There are 4 nested groupings, the coarsest first. Each group lies inside one group of the grouping before and may be the whole of it. The rows also spread widely along 13 directions, which tell nothing about the answers.
Known rows, each followed by its group in each grouping:
  9   3  12 -18  25  -2 -26  39 -12  16  20 -29 -13 -22   4  19   6 -17  -2  11  -8 -42   3   1  19 -23 -> dul J_178 J_423 J_843
 28  15  -7 -11  -8  18  -3 -40  -6 -15  10 -17 -13  -3   3 -13  14   8  -3  -7   1  17  -3 -14   9 -39 -> zipu J_110 J_937 J_121
 21  -2  -6  30 -15  22  -6  -1  13 -20  -2  26  14  29  -8 -11  -9 -12   3 -18 -14  36 -31 -18  -8  -5 -> dul J_285 J_842 J_869
  2 -10   2  -7   1  26 -25 -16   3 -16 -12 -14  14  12   7 -32  13  -2  15  16 -10  -8  -3  -1 -10 -35 -> zipu J_24 J_312 J_711
 17  -2  -4  -5   2   3  -4 -32  -2 -22  -6  14 -19  19 -18 -41  -1  -1  29  -1 -32  33 -32 -10 -35 -44 -> tez J_706 J_549 J_930
  2  -5 -25 -32   7  -9   0  28   1  -5  33   3  -4 -46 -15   8  -2  -1  -5  -5 -13  -9  -4 -10  37  -8 -> dul J_708 J_903 J_990
 38  -5 -20   3 -35 -11   3 -45  23 -14 -11   9 -15  -1   5  10   1  -5   2 -31   9  18 -20  -2  -5 -13 -> zipu J_110 J_640 J_754
 34 -34 -11  28 -28  -8  30 -11  33 -16 -11  -9  -2 -28  20 -14  29   9  31 -10  -9 -16   0  10   1  -5 -> zipu J_177 J_791 J_440
  7  13   2   0  10  15  -5  -9  12 -20 -19  -9   8 -20  22 -17   1 -18  33   6 -25  -2   7   7   5 -27 -> zipu J_24 J_298 J_284
 29  17  16 -22  -8  37  -9   4 -12  -1   5 -12  12  -8  20  11   2   3  10   6  -7  -2   6  -9  16  -6 -> zipu J_110 J_484 J_608
  2   8  13  15  -1  24  21 -18   5   1   9 -10  10   9  10   3  13  -9 -18  -1   8  12  19 -13   6  -7 -> tez J_706 J_10 J_717
  2   5  -1  17   4   3  -6 -45 -14  -5 -34 -21 -24  23  -9 -11  10 -26   3  -1  -1  11  10   4 -17 -53 -> dul J_708 J_903 J_367
 -4 -12   3  15 -10   7  22 -44  -1 -12 -23 -27 -17  -1  -2  -5  22 -23  26   5 -21   5  23  10 -12 -19 -> tez J_878 J_430 J_810
 10 -25  16  17  -7  27  31  -1   9 -10  -4   8   7  15   4  -4   0   4   4  -7 -17  16  -8 -15   0 -10 -> dul J_708 J_209 J_972
  2  -6   8  22   3   0 -21   1  21 -17 -11 -17   8 -13  23  -3   9 -43  23   2 -26 -24  -1  16   1 -16 -> zipu J_428 J_483 J_572
 39 -13  27   9 -16 -13 -41 -42  15 -12  23 -37 -21   9  24   6  21 -53  12 -12 -21 -15 -33   5 -15 -23 -> tez J_706 J_10 J_217
 13   5  -6 -40 -12   0 -34 -21  -5  -7 -19  -4  -9 -15  -2  19 -13 -32  28  -6 -25  -7 -11  13  -2 -20 -> zipu J_428 J_357 J_702
 -5   3   8  21  11  23   8   8  -7 -25  18  -8  11   0  -2 -39  19  -9  28  18 -42  15  12 -10  -2  -3 -> tez J_706 J_265 J_188
 -7  11 -12 -12  24 -11  15  26  21  -8  13  12  -4 -40  13  11 -21 -12  -2 -14 -14  -2   1  -4  30  -5 -> zipu J_24 J_312 J_412
 -9  -2  -2   4   3  22   2  -1 -11 -11   8  -4   1   8 -16   0   3 -13  -1   1 -20  11   0  -9   6 -18 -> tez J_878 J_481 J_643
 -3  29  -9  22  38  -5  41  61  10  -8 -26  17   9 -53  23 -26 -11   7  55  14 -37  -2  33  11  11   8 -> zipu J_110 J_484 J_160
 15   1  30 -17   5   6  45 -18  -1  11  10  -8 -20   2  14  20  -5   6  -5  -3  -6  14  10 -17  -5  -7 -> tez J_706 J_265 J_358
 -9  -3 -23  25  13 -25   0   8   9 -17  55 -25 -13 -12  -7 -31  24   3 -18   4  -6 -13  18 -17   6  19 -> zipu J_177 J_791 J_865
  9 -35  12 -20 -10  12   5  13 -15  -1   3 -15 -12  -6 -13  11  11  -2  15   9 -28 -22  -4  -3   7 -12 -> dul J_285 J_222 J_831
 31  18  10  19  34  -7   9  39  33   6   5  -3  11 -15  43 -48   0  32  15  13  10 -19   0 -11 -19 -14 -> zipu J_24 J_298 J_603
-32  15 -13  22  26  33  15  26  22  -8  -5   9  50 -10   5 -27   8   4  -7  16   9   8  34 -12  17  -1 -> dul J_178 J_423 J_191
 36  -9 -18   5 -17   9 -11  38 -25   0 -19   5  -8  -5 -29 -23  11  11  45  10 -27  -4  -9   4  -9  -9 -> dul J_285 J_842 J_125
  3  -8  -6   8 -19  21  15 -26  42  -8 -15  -3  38 -20  24  -7  23 -11   8   1  16   0  18   4   5  -5 -> tez J_706 J_549 J_461
 -5  13   4  -4  12  25 -16  -4   1 -15  12  -3  18 -10   3  -8   7 -25   6   6 -18   8   1  -6  15 -29 -> tez J_706 J_265 J_358
 14  -1 -23 -23 -21   8  -9   3   6   6   1  21  11   5 -14  15 -15  11 -18 -15  18   5 -10 -13   2   5 -> zipu J_428 J_357 J_702
 40  15  -4   2 -32  39  -8 -23 -22  -7   4 -16   4 -11  -6   6  28 -12  11  -6  -3  16   4  -4  23 -31 -> tez J_706 J_10 J_217
  3  16 -30 -12   8  33   3  54  -4  -6  -9  21  37 -38  -5 -28  -2  29  24  17  -6  -4  20  -5  26  -5 -> zipu J_24 J_298 J_603
 -3  -8   4   9  13  -5   5  13  12 -11 -16  -2   0 -13  14  -3  -3 -17  21   5 -26 -14   6   9   0  -7 -> zipu J_110 J_640 J_754
-38 -18  14  25  28  -1  17  17  -2 -10  53 -22  -7  14  -8 -11  14 -19 -31  14 -24  -9  19 -22   8  13 -> tez J_706 J_549 J_461
  6 -23   0   3  -9   4  51  27  -1  -2  20  -6 -14 -29   6  27   2   7  -5 -10 -17 -10  19  -9  39  21 -> zipu J_24 J_312 J_711
  3  -4  11  20 -12  30 -10 -30 -15 -11   0 -10  -6  38 -11  13   1 -31 -18 -12  -9  22  -2 -12   4 -19 -> dul J_708 J_209 J_972
 13 -11  25 -18   3  20  30 -17  17  -4  21 -22  10 -17  25 -21  26  21  12  17  -7  -4  11 -15   0 -16 -> tez J_706 J_265 J_188
-20  -9 -22  -2   4 -42 -23 -45   1 -13  10 -18 -43  14 -24  -2  -1 -38 -14 -11 -16  -4  -3   1 -19 -13 -> zipu J_428 J_357 J_702
 34  20 -25 -32   2 -22 -23  31   9   4 -16  26  -6 -36   4   1 -26   4  37  -9 -10  -8 -19  10  -5   0 -> zipu J_110 J_484 J_160
  6  -8  46   1  40 -11  26  10  25  13   6 -21 -17 -22  42  16   1 -23   1   4 -13 -32  -3   3   4 -43 -> tez J_706 J_10 J_717
 58  25 -16  -3 -25  15  -1  -1 -14  17 -35   6  -9 -20  -2  10   6   3  27  -9  17   7   1  11   0 -39 -> tez J_706 J_549 J_461
  3 -29  -2  23 -23  25  37  15   7 -21   3   8  15  -8  -1  -1   9   0  17  -6 -35   4   6  -9  19  17 -> zipu J_428 J_357 J_702
  1  24 -18   9   3  -9 -13  22  -1   5 -15  -3  -1 -23  -4  24  -8 -38   9  -6  -3  -5  22  12  15  12 -> dul J_285 J_842 J_869
-11  16   7 -26  21  14  -1   3 -39  -8  26 -25 -20   9 -12 -24   0  12   6  23 -31   6  25 -19  -2   1 -> zipu J_24 J_312 J_412
 19  -6  19  21   2  -4 -23 -28  40 -11 -16   1   9  37  24 -25  -5 -23  12  -5  -3  10 -30  -6 -47 -11 -> dul J_285 J_842 J_869
 -5  -3 -12 -14   5  16   1  15   3 -16  13   8  12  -6  -4 -24  -3  13   6   5 -17   7   0 -14   7   2 -> zipu J_24 J_312 J_412
  8  -9  14  -4   1  -2  25 -56  11  -8 -35 -20 -24  14  18 -27   7   6  23   5  -9   8  10   1 -34 -33 -> zipu J_24 J_312 J_412

New rows. What belongs after each?
 -9 -22  23  24  29  -4  37   1  25 -20  -4  -4  -9  -2  17 -26   4  -9  29   5 -45   4  -5  -7 -13 -17 -> dul J_178 J_423 J_191
 -7  -7 -10  25  -6  21 -16  11  -8 -29   3  17  10  23 -21 -13  -7 -24   8  -8 -40  18 -16 -10   2  -5 -> zipu J_428 J_357 J_702
 -1  -5  20   4  13  15  22  -7   9 -20   4  -6  -5   1  20  -9  -5 -10  11  -2 -33  10   0 -11   6 -13 -> zipu J_24 J_312 J_412
  5  14  23  -2  49  14  -3  48  -1  14   8  -3   7   5  11 -24  -8  16  -4  23  -2 -13  -5 -17  -8 -36 -> dul J_285 J_842 J_869
 27  16  -6  22  10  -4  17   9   6  -7  -6  -3 -17 -16  16 -22   2   5  18  -7  -8   5   4  -2   1 -24 -> zipu J_24 J_312 J_412
-19  -4  20 -10   4  15   6 -16 -15 -13  30 -13  -8  13  -9  19  -2 -31 -10   1 -32  16  10 -16  10  12 -> tez J_706 J_265 J_188
 12 -21   0 -40  -4  20 -20  28  18 -22 -27  22  28 -39  17  -6 -15 -13  62   4 -50 -16 -28  16  12 -16 -> zipu J_24 J_312 J_412
 25 -24  -9  14 -24 -11 -11 -52  18 -13   8 -30 -21   9  -3 -18  36 -12   2 -10   1  -4 -12  -5 -16 -24 -> dul J_178 J_423 J_843
 26   5  -2  -1 -14  -3 -19 -20  13   4  -8  -4  -5   0   8  14   2 -28   3 -12   9  -2 -10   5 -10 -19 -> tez J_706 J_549 J_461
 25 -18  29  -6  16 -20  25  -6  13   4  10 -24 -37 -13  29  11   3   2  -1  -3 -12 -26  -9  -5  -3 -32 -> zipu J_110 J_640 J_754
  3  30  -7   3  -7  12  18 -17 -33  21 -26  10 -21  42 -26  30 -26  -4 -20 -13  18  38  22 -12 -22   4 -> tez J_878 J_481 J_643
  1 -14   8  -1   6  13  14   4  -2  -8  -7   8  -5  21   0 -19 -10  11   6   3 -19   8  -6 -12 -15 -10 -> zipu J_24 J_312 J_412
 -3 -36   2  -6 -17  22   7 -23  -1 -18 -15  -4  -5  -1 -15   8  11 -22  21  -1 -33   1 -10   5   5 -29 -> tez J_878 J_430 J_810
 14  -5 -15  -2 -13  17   3  -9  -9  -5   3   6   2  13 -22 -34  16  20   9  10  -2  17  -1 -14 -18 -17 -> tez J_706 J_549 J_461
 -3  21  -8  25  26   1   6  12   5 -22  38 -13  -7 -20   5 -28  11  -9  -4  -1 -24   6   6 -16  22 -23 -> zipu J_428 J_357 J_702
-20  22   7 -26  17  13 -14 -31 -39  -8  -3 -12 -21  50 -20 -29 -18   4   2  19 -23  30  18 -20 -39   0 -> zipu J_24 J_312 J_412
 28 -14 -14  -1 -25   0 -19  -1  15  -2   7  -5   0  -4   5   8   7  -5  -9 -16  14 -17 -12  -1   9  -4 -> zipu J_24 J_312 J_412
 20 -14  11   1  -7  19  -3  -2 -16  -3  -7 -12  -8  11  -4  -7   7  -3  18   4 -19  -1  -3  -3  -7 -19 -> dul J_708 J_209 J_972
  7   6  14 -26  17  15   8  -2  -6  17 -11 -23   3  -4  13 -13   8  21   2  22  14 -13  23  -8 -10 -28 -> dul J_708 J_903 J_367
  4  11   1   1  -4  16  -3 -14 -14  -8   0  -6  -5  19  -6  -6  -3  -6   1   0 -14  13   7 -12  -9  -6 -> zipu J_428 J_357 J_702
-10   5  14 -12   8  30   9 -33 -21   5  -6 -12 -10  27  -9  23  -6 -13 -36  -4   9  18  11 -17  12 -44 -> dul J_708 J_903 J_367
  9  10  10  19   3 -15  26 -18  20  -7  11 -18 -16  -4  19   4   2 -20   5 -10 -12  14  14  -9  -6  22 -> dul J_285 J_842 J_869
-30 -31  19  -7  17   8  28  31  15   4 -32  12  17 -21   9  24 -10 -27  23  14 -27 -25  17  17   9  -4 -> tez J_706 J_265 J_188
 -7  23  10  21  18  17  12   8  -1  -5  13 -13   8   4  16   8  -4 -12 -17   0  -2   6  29 -12  15   6 -> zipu J_177 J_791 J_440
 -4   2  10 -24  -2   6   4 -52  -2   2 -10 -29 -18   5   2  20   8 -21  -4  -1  -1   4  18  -4  -3 -18 -> dul J_178 J_423 J_843
  8   8  -5 -29  -7   5   7 -14  18   3 -12  11   8 -22  10  21 -10 -16  11  -8   1   8   3   2   3  -5 -> tez J_706 J_549 J_461
 39   6   3 -50 -30   6  -8 -39  -4  -2 -14   0 -17   4   9  14 -17   5  23 -13  -8  17 -12  -5 -19   2 -> zipu J_24 J_312 J_412
 10 -34 -11  28 -50  15  21 -27  28 -19  -2  -8  15 -10   8  27  23 -25  -6 -22  -3  -4   9   2  25  18 -> zipu J_428 J_483 J_572
 -3 -19   5  11 -10  -7  24 -23  37   3 -24 -16  11  -6  31  12  10  -8  -4   0  20 -22  28   8  -6  11 -> zipu J_110 J_640 J_754
 25 -15   6   1 -21  26  -7 -12   3  -1 -24 -14   6   3  15   6  12  -6  10  -1   5 -16   1   7   5 -27 -> zipu J_24 J_312 J_711
-15  -4   7   9  23   2   6   9  13  -6 -19  -5  12 -17  12 -23   9 -22  31  20 -25 -14  15  11  -9 -19 -> tez J_706 J_10 J_717
 20  15  -5   2   4  -9 -23  38   5  10   3   5   5   6  14   2 -21  -5   4  -4   4 -11   1  -2 -12  29 -> zipu J_24 J_312 J_711
 -4 -26 -12  16  -5 -13   0  53 -25   7  17 -12 -16 -21 -27  17  14 -26   9   8 -29 -37  18  10  21  20 -> tez J_706 J_10 J_717
 15 -16  25   7  -9  13  24 -37  12   2 -15 -30 -14  -2  19  23  19 -21  -3  -5   1  -7  10   0   8 -31 -> dul J_285 J_842 J_869
  9  -3  11  15  -3  10  -2   7   6  -7 -20  10   5  20   3   2 -14 -22  19  -4 -23  13  -9  -3 -16   7 -> dul J_285 J_842 J_869
 12 -18 -14   1  -9 -15  -3   4  26  -8 -18  11   5 -16   6   1  -5 -18  24 -12 -13  -6 -11   8  -5   2 -> dul J_708 J_903 J_367
 33  12 -14  -2 -14 -19 -19   1   3   8 -25  -1 -20 -17   1  29 -11 -35  28 -19  -6  -7 -10  20 -10 -10 -> tez J_878 J_481 J_643
  8  34 -12 -17   1 -15  -7 -12  11   8 -27 -22  -8 -51  17  36  -1 -44  22  -5   4 -12  35  23  19   0 -> dul J_285 J_842 J_869
 -4 -10  -1 -19   9  19  -9  24  -8 -16  10  15  11   0 -10  -9 -13   4  13   7 -34   3 -12 -12   3  -3 -> zipu J_177 J_791 J_865
 -5 -24  -2  -5 -10   2  -1 -24  11 -16  -9  -7  -3   2  -8  -6  10 -18  16   0 -21   0  -5   0  -8 -10 -> dul J_285 J_222 J_831
-32  13 -31   0  -9  38  -2 -23  10 -34  32   4  33  -5 -13  -7   7 -13 -34 -10   1  32  21 -23  44  10 -> zipu J_24 J_312 J_412
-20  13   0  -2  16  25  41  -4   7   1 -19  13  11   0  -3   7 -12   2 -14   1   6  27  23 -15  12 -15 -> dul J_285 J_842 J_869
 34   9  24 -18 -25  45  12 -18 -19   0 -11 -16   1   2  11  32   4  -8  22  -6 -18  16   7  -8  13  -4 -> dul J_178 J_423 J_843
-11  18  12  16  25   4  27  21  -6  -2 -13 -12 -10 -29  20  25  -8 -29  13   2 -26 -10  35  10  29  -3 -> zipu J_110 J_484 J_160
  9 -12  -1   5  -9   1   7 -26  27 -15  -1  -9   5  -4  18 -16  13   1   9  -1  -5  -3   1  -4  -8   0 -> zipu J_110 J_484 J_160
 -2 -10  24  25  -1  33  14  -5   5  -7  -8 -21  17  16  14  -4  17 -15   3  12 -11   0  18  -7   1  -4 -> dul J_285 J_842 J_869
 -9 -25   1  34   4 -13  26  -7  13 -17  20 -38 -17 -12  11 -14  29 -13  -1   6 -20 -25  28  -2  12   6 -> zipu J_24 J_298 J_284
-23 -29  -8  16  11 -12  23  -9   6 -15  -5   3 -14   0 -19 -26  12 -15  13   7 -31   1   4   1 -11 -19 -> tez J_706 J_10 J_717
 12 -12   7  20   7  35 -12  39 -14   1 -11   4  11  11  -7  -5   4  -2  -4   6  -8 -21 -13  -4  13 -53 -> zipu J_428 J_357 J_702
  5 -19   1  11  -7   8  -2 -23  11 -20   4  -9  -6   5   1  -7  11 -18  -1  -8 -19  -3 -15  -6   4 -35 -> zipu J_428 J_357 J_702
-15 -20   3  -6  31 -12   6  43  31  -8  -1  46  13  -4  -1  -9 -32 -11  14  -2 -30   2 -34  -5 -13  -8 -> tez J_706 J_265 J_188
  7   3  19  -2   2  10  17 -45   4 -11 -31   2 -12  24  10   1 -15 -20  17 -11 -21  33  -6  -6 -23 -24 -> dul J_708 J_903 J_367
 -9 -11   4  16  18 -13 -14  -4  25  -2 -25  -7   6  14  17 -20   1 -13   4  12   4 -23   6   8 -30 -15 -> zipu J_110 J_640 J_754
  8  -8  21   0  -1  28   0 -30  -1 -15 -37   5   3  27   6 -12 -11 -17  32   0 -31  25 -13  -1 -25 -30 -> dul J_708 J_209 J_972
 26  -2  16  11   3  21  14  16  -6  -8  12  -2  -8   1   2  -8   3   1  19  -2 -28  10 -15 -11  -1 -22 -> tez J_878 J_430 J_810
